The same things were measured in two ways. Each way mixes the same 11 hidden numbers, adds some noise and spreads widely along 6 directions of its own, which tell nothing about the thing.
Some things both ways: the first way, then the second way.
[-0.37  1.33  0.42  0.29  3.27  0.25  1.04  2.45  1.60 -0.85 -0.15 -0.81
 -0.81  1.94  1.96  1.35 -2.32 -0.52]
[-1.24  2.22  0.98 -0.41 -0.83 -0.34  2.29  0.12 -1.95  1.84 -1.11 -1.41
  0.47  0.36 -0.43  0.92  0.60 -1.24 -0.04  0.53]

[-0.05  0.23  0.10 -0.43  3.47  2.30 -0.90  0.66  1.36 -0.20 -2.55 -1.02
 -2.11  1.40  1.59  1.98 -2.67  0.02]
[-0.43 -0.27  0.67  0.08  0.77  0.62  0.44 -0.24 -0.24 -0.82 -0.95 -0.98
 -0.21 -0.61 -1.06  0.83 -0.30  0.94 -0.06 -0.94]

[ 0.26 -0.28  0.01  1.78  1.46 -0.16  0.23  2.21  1.78  0.31  2.01 -0.29
 -1.27 -0.38 -0.12  0.00  1.52 -1.21]
[ 0.58  0.66 -0.48 -0.40 -1.74  0.07  1.21  1.63 -1.17  1.92 -0.46 -1.03
  1.14  0.51  0.01 -0.34  0.37 -0.19  1.05  0.15]

[ 0.37  2.08  0.30  0.98 -0.84  1.27  2.88  1.03  0.92 -1.44 -1.30 -0.34
  0.31  0.59 -0.06 -0.81  1.61  0.72]
[ 0.89  0.91 -1.02  0.66 -1.40  0.45 -0.04 -0.49 -0.31  1.11 -0.31  0.09
  1.40  2.30 -0.01  0.21 -1.92  0.35  1.20 -0.25]

[-0.50  0.47  0.31 -0.89  1.68  0.15  0.16 -0.68  0.13  0.34 -1.86  1.05
  0.02 -1.36 -1.56 -1.46 -0.20 -0.29]
[-0.44  1.04  0.83  0.69  0.50  0.16 -1.88 -0.52  1.40  0.04 -1.24  1.08
 -1.09 -0.71 -0.68 -1.84 -1.91  0.77 -1.96  0.60]

[-1.64  0.48  0.07  1.45  0.26 -2.15  1.84  0.00 -0.18 -0.04  1.49  0.18
 -1.29 -0.76  0.16 -0.46  0.74  0.34]
[-0.59  0.20  0.12 -0.65 -1.82 -0.69 -0.86  1.22  2.20 -0.07 -0.66 -0.52
 -0.36 -0.44 -1.34  0.61 -0.35  1.72  0.69 -0.10]

[-1.48 -0.35 -0.08 -1.91  2.35 -0.65  1.77  0.35  0.50  1.53 -4.02  1.29
  0.23 -1.13 -1.92 -1.45 -1.90 -0.25]
[ 0.32 -0.61 -0.12  0.74 -0.02  0.95  0.59 -0.24  1.28  0.25 -0.41  0.76
  0.47 -0.43 -1.08  0.22 -2.38  0.29 -2.03  0.51]

[-0.96  1.00 -0.77 -1.46  1.96 -0.87 -0.25 -0.25 -0.41  0.95 -0.84 -0.68
 -0.35  0.38 -0.88  0.74 -1.30 -0.33]
[-0.96  1.04  2.01 -1.63  0.52  0.54  0.20  1.37 -0.13 -0.46 -0.50  0.42
 -1.31  0.05 -0.11  0.29  1.31 -1.40 -0.84  1.27]

[ 0.96  0.81  0.79  0.84 -0.16  0.57 -1.30  0.22  1.32 -1.43  1.04 -1.36
  0.01  0.95  0.62 -0.27 -0.31 -1.03]
[ 0.29  0.58 -1.13  2.13 -1.00 -0.61 -1.96 -0.44  1.72  2.81 -0.08  0.74
  0.20  0.99 -0.14 -1.11 -0.32  0.17 -1.13 -1.07]

[ 0.77  0.06 -1.87 -0.64 -1.08 -0.84  2.73  2.11  0.39  1.57 -1.41  0.60
  0.95 -2.06 -1.36  0.28  1.98  1.41]
[-0.63  0.97  0.58 -0.42 -0.13 -0.96  1.16 -0.32  0.17  1.06  0.01  0.48
 -0.42  0.17 -2.72 -0.87  0.45  0.56 -1.43 -0.20]

[-1.42 -0.28  0.59 -0.71  0.45 -0.08  2.53 -0.09  1.22  0.23  0.07  0.20
  2.13 -0.05 -0.27  0.23  0.65  1.50]
[-0.94 -1.35  1.10 -0.41 -1.24 -0.08  1.72  0.68 -0.94 -0.35 -0.62 -0.54
  0.39 -0.86  1.46  0.69  0.06 -0.17  0.04 -0.77]

[-0.51  0.30 -1.59  0.89  0.71 -0.52  2.32  1.28  1.75  1.13  1.46 -0.71
  0.44 -0.16  0.09 -0.66  0.85 -1.26]
[-2.60 -1.68  0.05  0.89 -0.79 -1.44 -1.73 -0.15  2.54  2.06  2.74  0.85
 -0.43  2.56 -1.61 -0.40 -1.47  1.36 -0.64 -0.79]

[-0.06  1.49  0.55  0.52  2.09  0.31 -1.63  0.33  0.41 -1.01  0.75 -1.37
 -1.70  1.97  0.48  1.31 -1.94 -1.38]
[ 0.10  1.63  0.08 -0.42 -0.82 -1.49 -0.42 -0.69  0.59  1.68  0.50 -0.51
 -0.23  2.74 -1.55  1.84  1.76 -0.57  0.89 -0.32]

[-1.33  1.22  0.99 -3.77  2.07  0.09 -1.75 -0.32 -1.42  0.20 -1.84  0.28
  0.34 -0.78 -2.21 -1.43 -1.12 -0.68]
[-0.31  1.69  1.45 -0.08  1.17 -1.01 -1.81 -0.57 -0.34 -0.71  1.45  0.65
 -1.27  1.54 -0.84  0.83  0.88 -2.28 -0.50 -0.17]

[-0.72 -0.13  2.69 -1.45 -1.06 -2.01  1.12 -2.50  0.49 -1.46 -2.40 -1.86
  2.31 -0.16 -1.75  1.39  1.72  3.91]
[-0.19  0.88  1.24  0.02 -1.05  1.22  2.07  1.06  0.35  0.93 -1.47  0.36
  0.89 -0.87  1.12  0.37 -1.74  1.78  0.92  1.20]

[ 1.67 -1.58  1.63  0.35 -0.56  0.90 -5.58 -0.52 -2.25  0.08 -0.33  0.92
 -0.81  0.40  1.33  0.88 -0.84  0.13]
[ 0.26  0.13  0.68 -0.60 -1.50 -0.34  1.01  0.44 -0.65  0.85  1.59 -0.75
  0.47  0.97 -1.93 -0.19 -2.33 -0.39  0.52  0.40]

[-1.56 -0.84  1.27  0.51 -0.15 -3.89  1.37 -1.25  0.06 -1.53 -0.68 -1.21
  0.02 -1.10 -0.82 -0.65  1.20  0.69]
[-0.02  1.84 -0.19  1.03 -0.39  1.28  0.05 -0.61  1.99  2.69 -1.49 -0.97
  0.10  1.38 -2.21  0.95 -0.67  2.30  1.07 -0.56]

[ 0.63 -1.03  0.71  2.61  3.17 -0.17 -1.24 -0.26  0.13  0.56  0.24  1.43
 -1.26 -0.51  1.15 -0.50 -2.09 -2.74]
[-0.83  0.70 -1.11  0.81 -1.31  1.66  1.54  1.13  0.26  0.66 -1.87 -0.41
  1.60 -0.01  0.44  1.06 -2.30  1.08 -0.23  0.23]

[-0.66  1.35 -2.60 -1.92 -4.07  0.28  2.19  1.09 -2.08  0.54  0.38  1.76
  0.67  0.31  0.30 -0.41 -1.44  0.85]
[ 0.82 -0.78 -1.28  0.15 -0.99 -0.26 -0.06  0.59  1.68  0.17  1.67  2.29
  1.15  1.02 -0.54 -0.55 -1.70 -0.03 -1.23  0.84]

[-0.01  0.19  0.44 -3.50  0.32  1.05 -3.04 -0.21 -1.02 -1.31 -2.18  0.82
  0.72  0.96  0.41  0.91 -2.26  0.92]
[-1.44  0.49  1.97  0.05  0.67  1.58  0.79 -0.12 -0.07  0.81  0.21 -0.82
 -0.55  0.33 -0.69 -1.41 -1.97  0.81  0.91  0.63]

[-0.78  0.05 -0.02 -0.30  0.70  0.15  0.15  1.91  0.97 -0.61  0.36 -0.85
 -1.32  0.97  1.00  1.03  0.13  0.56]
[-0.45 -0.06  0.24  0.14  0.25  0.76 -1.02  0.49 -0.42  0.37 -1.13 -1.13
 -0.91 -0.54 -1.07 -2.25  0.05 -0.07 -1.03 -1.00]

[-0.49 -0.79 -0.48 -0.54 -0.25  0.59 -0.78  1.23 -1.43 -0.09  1.71  1.95
 -1.45 -0.51  1.80 -0.35 -3.53 -1.58]
[ 0.70  0.65  0.05  0.29  0.29  1.21  1.57  0.48 -1.44 -0.86  0.42  1.52
  0.96  0.70  1.24 -0.29 -1.67 -1.14 -0.34  0.69]

[ 1.24 -1.03 -1.59  0.54 -2.93 -0.58  1.79 -0.49 -0.26  1.57  1.50  1.60
  0.81 -1.78 -2.48 -0.69  1.17 -0.68]
[-0.04  0.22 -1.25  0.06 -0.45 -0.54  0.01 -0.35  1.25  0.47 -0.03  1.14
  0.68  1.82 -0.46  0.45  0.01 -0.31 -1.65  0.39]

[ 0.31  0.67 -0.80  0.40  0.99 -0.08  2.40  0.54  0.86  0.65 -4.00 -1.21
 -0.47  0.51 -0.96  1.71  1.07  1.77]
[ 0.53 -0.62 -0.76 -0.85 -0.21  1.11  0.71  0.35  0.60 -1.30 -1.38 -0.27
  0.28  0.01 -1.43  0.41 -0.24  0.75 -0.49 -0.53]

[-1.13  0.46  0.21  1.35 -0.39 -2.06  0.99 -0.83  1.07 -2.01  0.45 -1.77
  0.74  1.35  1.00  0.43  0.92  0.44]
[ 0.50  0.22  0.23  0.66 -1.27 -1.30 -0.50 -1.38  2.30  2.31  1.01 -0.14
 -0.06  1.58 -1.50  1.71  1.56 -0.16  0.62 -1.04]

[ 0.45 -1.02 -0.97  2.93 -2.11 -1.65  0.75 -0.45  0.40 -1.22  0.30  0.39
  0.32  0.07  1.69 -0.21  1.89  0.25]
[-1.06  0.13  1.63 -0.33 -0.40  0.88 -0.56 -0.75  1.13  0.51 -1.21 -1.45
 -1.75 -0.01 -2.02 -0.95 -0.16 -0.59 -1.05 -0.55]

[ 3.65 -2.44 -0.71  4.48 -2.47  0.81 -3.55 -2.66  0.71 -0.99  2.42 -1.38
 -1.48 -0.41  1.12  1.91  2.09 -1.17]
[ 1.39 -0.62  0.26 -0.36  0.69  0.72 -0.85  0.19  1.07 -2.34  0.79  1.53
 -0.49  0.35  1.29  0.49  1.73 -1.92 -0.30 -0.41]

[-0.17 -1.68  0.98  0.95 -1.78 -2.94 -1.20 -0.48 -0.65 -1.47  1.55  0.68
  0.28 -1.95  0.18 -0.71  1.54  0.33]
[ 1.85  1.39  1.17 -0.33 -1.72 -0.33  2.09  0.54  0.47  0.90  1.73  0.71
  0.91 -0.38  0.10  0.76  0.24 -1.48  1.35  1.24]

[ 2.35  0.53 -0.62 -0.19 -0.37  1.81  0.01 -0.41  1.71  0.80 -1.87 -1.93
  0.84  0.73 -1.32  1.68 -0.37  0.30]
[-1.19 -1.47  1.28 -0.22 -0.14 -0.76  0.49  0.14  1.20  0.11  2.09  1.28
 -0.43  1.76 -0.28  1.59 -0.15  0.08 -0.33 -0.33]

[ 0.60  0.52  0.86 -2.72  0.34 -0.39 -0.98  0.42 -1.12  0.37 -1.21  1.83
  0.99 -2.88 -3.29 -0.82  0.66  0.20]
[-0.54  2.39  0.85 -0.48  0.25  0.86  0.21 -0.09 -0.79 -0.22 -2.38 -0.07
 -1.24  0.46 -0.64 -2.24  0.52  0.68 -0.24 -0.64]

Other things, the second way, with their names:
<384>: [ 0.19 -0.98 -1.62  1.07 -0.47 -0.86 -0.27 -0.35  2.42  0.29  2.94  1.71
  1.22  1.76 -1.00  1.85 -0.65 -0.97 -1.53 -0.08]
<279>: [-0.88  0.06 -1.02  0.74 -0.57 -0.47  0.80  0.25 -0.45 -0.60  0.92 -0.46
  0.51  0.02 -1.06  0.07  1.15 -0.64 -0.33 -2.59]
<105>: [ 0.69 -0.87 -0.72  0.63 -0.61 -0.57  0.74  0.82  0.71  2.18  1.94  2.83
  1.61  2.03  0.12  1.35 -1.19  0.09 -1.13  0.71]
<221>: [-0.50  0.05  0.38 -0.12  0.06  0.73  1.05  0.16 -0.16 -0.12 -0.68 -0.60
  0.22 -0.02 -1.24  0.27 -1.10  0.58 -0.54 -0.27]
<340>: [ 0.51  0.07  1.50 -0.35 -0.59  1.00 -0.39  1.10  1.39 -0.71  0.65  1.99
 -0.61  0.27  0.56 -0.26 -2.06 -0.44 -0.64  1.40]
<200>: [ 1.89  2.26 -1.36  0.77  0.92  0.63 -0.45 -1.08 -0.17  0.34 -1.19  1.55
  0.91  0.09 -0.45 -1.43  0.51 -0.94 -1.81  0.53]
<176>: [ 0.96 -0.96 -0.50  0.48  0.48  0.71  0.23  0.07 -0.22 -0.42  0.32  0.11
  0.74  0.60  0.91  0.51  0.73  0.31  1.02 -1.35]
<421>: [-1.18 -2.24  0.30 -0.20 -1.72 -0.20 -1.15  1.37  1.92 -1.37  0.82 -0.10
 -0.47  0.14  1.55 -0.35 -0.12  0.95  1.51 -1.67]
<395>: [-0.38  1.46  2.08 -1.18 -0.23  0.50  1.73  0.74 -0.55  0.65  0.45 -0.30
 -0.15 -0.05  0.44 -0.11  0.36 -1.51  0.41  2.12]
<238>: [ 0.60 -0.34  0.43 -0.99 -0.95 -0.77  1.82  0.90 -1.18  0.77  1.29 -0.13
  1.24  0.05 -0.93  1.11 -0.67 -1.54 -0.90  1.23]
<319>: [-0.13  1.17  0.42 -0.07 -2.05 -1.88  1.20 -0.12  0.12  2.55 -0.39 -0.72
  0.77 -0.72 -1.54  1.37  0.71  0.31  0.10 -0.02]
<323>: [-2.65 -2.17  0.47 -0.78 -2.26  0.01  2.03  0.96  1.40  0.46  2.51 -1.30
  0.42  2.24 -0.93  1.18 -1.61  0.39  1.14 -0.33]
<20>: [ 1.63 -0.20 -0.46 -0.65 -1.23 -0.02  0.34  0.77 -0.11  1.21 -0.03  0.58
  0.63  0.31  0.74 -0.93  1.78 -2.47 -1.26  0.48]
<422>: [-0.86  0.15  0.52  0.05 -0.38  0.48  1.12 -0.14 -0.07  0.01  1.49 -0.29
  0.83  2.01 -0.37  1.69 -2.03 -0.01  1.35  0.28]
<32>: [-0.74  0.69 -0.27  0.71 -0.42  1.49  0.52 -0.34  1.16  1.14 -1.48 -0.72
 -0.03  0.03 -0.67 -1.20  0.02  0.03 -0.90 -0.58]
<223>: [-0.29 -0.77  0.58  0.73 -0.95  1.62  2.06  0.31  1.03  2.59  1.83  1.00
  1.21  1.00 -0.73 -0.88 -3.88 -0.33 -1.05  1.90]
<28>: [-0.83 -0.16 -0.26  0.49 -0.69  0.23  1.69  0.69 -0.15  1.30 -0.35  0.09
  0.94 -0.41 -0.26 -0.31 -0.24  1.27 -0.09 -0.54]
<304>: [ 1.72  1.82 -0.37  0.75 -0.23 -0.71 -0.85 -0.63  0.64  2.05 -0.95  2.50
  0.20  0.80 -0.59 -0.98 -0.66 -0.05 -2.32  1.12]
<328>: [-0.40 -0.22  1.54  0.00 -0.16 -0.59 -0.58  1.23 -0.50 -0.22  2.19 -0.16
 -0.28  0.58  0.05  1.37 -0.04 -0.08  2.18 -1.21]
<177>: [-1.10 -0.73  0.86  0.27  0.19  0.99  0.08  0.70  0.44  0.62 -1.58  0.14
 -0.33 -0.02  0.11  1.37 -0.43  0.91 -0.86 -0.69]
<204>: [ 1.10  0.53 -2.60  1.10 -0.17  0.97  0.57  0.44 -0.02  1.88 -2.01  0.45
  1.93  0.67 -0.38  0.51  0.87  2.25  0.38 -1.49]
<110>: [ 0.65  0.90  0.71 -0.94  0.55  1.03  0.46  0.92 -1.40 -1.30 -0.77  1.07
  0.02  0.98  1.67  0.17  0.78 -1.05  0.35  0.45]
<236>: [-0.14  0.01  1.06  0.63 -1.18 -1.43 -0.22 -0.33  1.24  1.49  1.36  1.17
 -0.12  0.08 -0.34 -0.01 -0.18  0.15 -0.05 -0.42]
<370>: [ 0.04  1.79  1.87 -0.85 -0.37 -1.67  0.67 -0.27  0.35 -0.10  2.48  1.23
 -0.56  1.72 -1.23 -0.18 -0.44 -0.47  0.72  1.15]
<157>: [-2.12  0.65  2.60 -0.97  0.71 -1.12  0.73  0.31 -1.77 -0.75  1.07  0.32
 -1.32  0.39 -1.23 -0.15 -1.06 -0.95 -1.42  0.39]
<297>: [-0.44  0.31  0.79  0.00  0.10 -0.02  0.39 -0.28  1.21  0.70  0.77 -0.17
 -0.48 -0.11 -1.62 -0.19  1.04  0.14  0.24 -0.58]
<56>: [ 0.49  1.51  0.42  0.53 -1.80 -1.20  0.13 -1.21 -0.32  4.90  1.89  0.11
  1.16  3.64 -1.34  0.16 -1.69 -1.46  0.40  1.67]
<117>: [ 1.38  1.07 -0.37  0.16  0.76  0.71  1.43  0.88 -2.07  1.80 -0.83  0.88
  1.82  0.20  1.33  0.45  0.72 -0.26  0.13  1.14]
<75>: [-0.29  0.11 -2.05  1.08 -2.73 -2.58 -1.08 -1.65  2.80  1.50  1.30 -1.21
  1.21  2.30 -3.43  2.69 -1.41  1.07  0.46 -1.17]
<85>: [ 1.06 -1.41 -1.72  0.88 -1.05 -1.54  0.35 -0.95  0.85 -0.15  0.63  1.52
  1.35  0.74 -0.22  0.80  0.84  1.17 -0.19 -2.38]
<441>: [-0.48  0.89  0.04  1.09 -0.08  1.62 -1.23  0.59 -1.08  1.14 -1.00 -0.27
  0.07  0.74  0.50 -1.51 -1.74 -0.19  0.13 -0.56]
<116>: [-0.53 -1.38 -0.02  0.42 -2.28  0.73  0.73  1.90 -0.01  0.84  0.23 -1.23
  1.01 -0.76  0.36 -0.61 -2.10  1.89  2.05 -1.20]
<156>: [-0.77  0.90 -0.55 -0.15 -0.16 -0.22  1.49  0.40 -1.31  0.77 -0.28 -0.91
  0.51 -0.38 -1.06 -0.04  2.21 -0.69 -0.47 -1.11]
<457>: [-0.10  1.40 -0.41  0.33 -0.53  0.03  0.09 -1.35  0.23  0.23 -0.48  0.14
  0.14  1.60 -0.80 -0.70 -0.66 -0.57 -0.71 -0.10]
<60>: [-0.45 -0.30 -0.56 -0.36 -1.37  0.40 -0.99  0.54  1.27 -2.28 -3.20 -0.34
 -1.45 -0.93  1.36 -0.94  1.90 -0.34 -1.68 -1.99]
<333>: [-1.05 -1.36  1.73  0.65 -0.43 -0.84 -1.47 -0.60  0.61  0.50  2.01 -0.55
 -1.23  0.49 -1.91 -0.43 -1.87  0.14  0.07 -1.61]

Some of these things the first way, each followed by its name:
[ 0.12 -1.27 -0.80 -0.60 -0.67 -1.71 -0.10  0.02  0.24  0.23 -0.09  0.40
  0.87 -1.79 -1.32 -0.23  1.91  0.26]  <297>
[ 0.05  0.03 -0.13 -0.44 -0.19  1.03 -0.85  0.02 -0.85 -0.53 -0.31  0.68
 -0.61  0.76  1.46  0.01 -2.14 -0.60]  <422>
[ 0.14  0.11 -0.17  0.55  1.14  0.97 -0.87 -0.50 -0.39  0.10  1.53 -0.03
 -1.07 -0.19  0.01  0.69 -0.76 -1.27]  <110>
[-1.90  0.02  0.28  0.31 -0.09 -1.70  1.45  0.14 -0.46 -0.02  1.36  0.96
  1.45 -0.22  1.04 -0.47  0.65  1.13]  <319>
[-0.54 -1.06 -0.51  0.59 -3.33 -1.61 -1.37 -1.29 -1.63 -0.94  2.77 -0.19
  1.30  1.37  0.59  1.34  1.50  1.13]  <20>
[-1.26 -1.17 -0.42  0.56  0.28 -1.54  2.14  1.18  0.82  0.22  2.14 -0.31
  0.08 -0.63  1.28  1.11  0.34  0.40]  <28>
[-0.34  0.07 -0.09 -0.59  1.14 -1.28  0.69  0.77  1.38 -0.85 -0.31 -0.61
 -0.18  0.09 -0.48  0.68  0.40  0.19]  <395>
[-0.09 -0.26  1.60  2.15  4.28 -0.91 -0.57 -0.01  1.27  0.37  1.19  1.19
 -1.26 -1.34 -1.89 -0.68 -0.76 -2.61]  <60>
[ 1.08 -1.35 -1.04  3.89  1.44 -1.22  1.09  1.70  2.71 -0.62 -0.97 -1.32
 -1.44  0.70  2.70  0.67 -0.44 -1.43]  <223>
[ 1.24  0.30  1.35 -0.39  1.33  1.78 -1.14 -0.06  1.89 -0.44 -3.92 -1.65
  0.95  0.38 -0.43  0.02  1.92  1.39]  <333>
[-1.28  1.07 -0.24 -1.77 -0.18 -1.92  0.84  1.12 -0.38 -2.01 -1.05  0.06
  0.55  1.36  0.94  0.52 -1.93  0.61]  <32>
[-1.40  0.62  1.67 -3.07  0.75  1.03 -3.10 -1.06 -1.75 -0.60  0.28 -0.99
  0.68  0.67  0.85  0.29 -1.15  0.63]  <328>
[-0.31 -2.49  0.92 -1.44 -0.28 -0.14 -2.78 -1.23 -1.59  1.45 -0.39  0.81
  0.75 -0.17 -0.89  0.97 -0.16  1.03]  <238>
[ 2.78  0.59 -0.81  0.75  1.62  1.41 -0.81  1.92  1.73  1.22 -2.44  0.01
 -0.07  1.11 -0.26  0.88 -0.99 -1.03]  <323>
[ 2.09  0.16 -1.66  1.35 -1.39  2.98  2.04  0.77  1.35  1.36  0.64  1.48
  0.97 -1.57 -0.38 -0.20  1.80 -0.35]  <85>
[ 0.39  0.01 -1.70 -0.95 -1.98  0.85  0.36 -0.49 -1.56  1.33  0.84  1.15
  1.31 -1.19 -0.84 -0.21  0.92  0.05]  <204>
[ 0.49 -0.88  0.56 -0.92  1.98  0.95 -2.48 -0.40 -0.75  0.74 -2.07  0.89
 -0.56  0.12  0.12  0.99 -2.07 -0.19]  <221>
[-0.63  0.75 -0.17  0.99 -0.73  0.66 -0.14  0.06  0.29 -1.18  3.28  0.16
 -0.22  0.71  1.47  0.09 -0.38 -0.44]  <421>
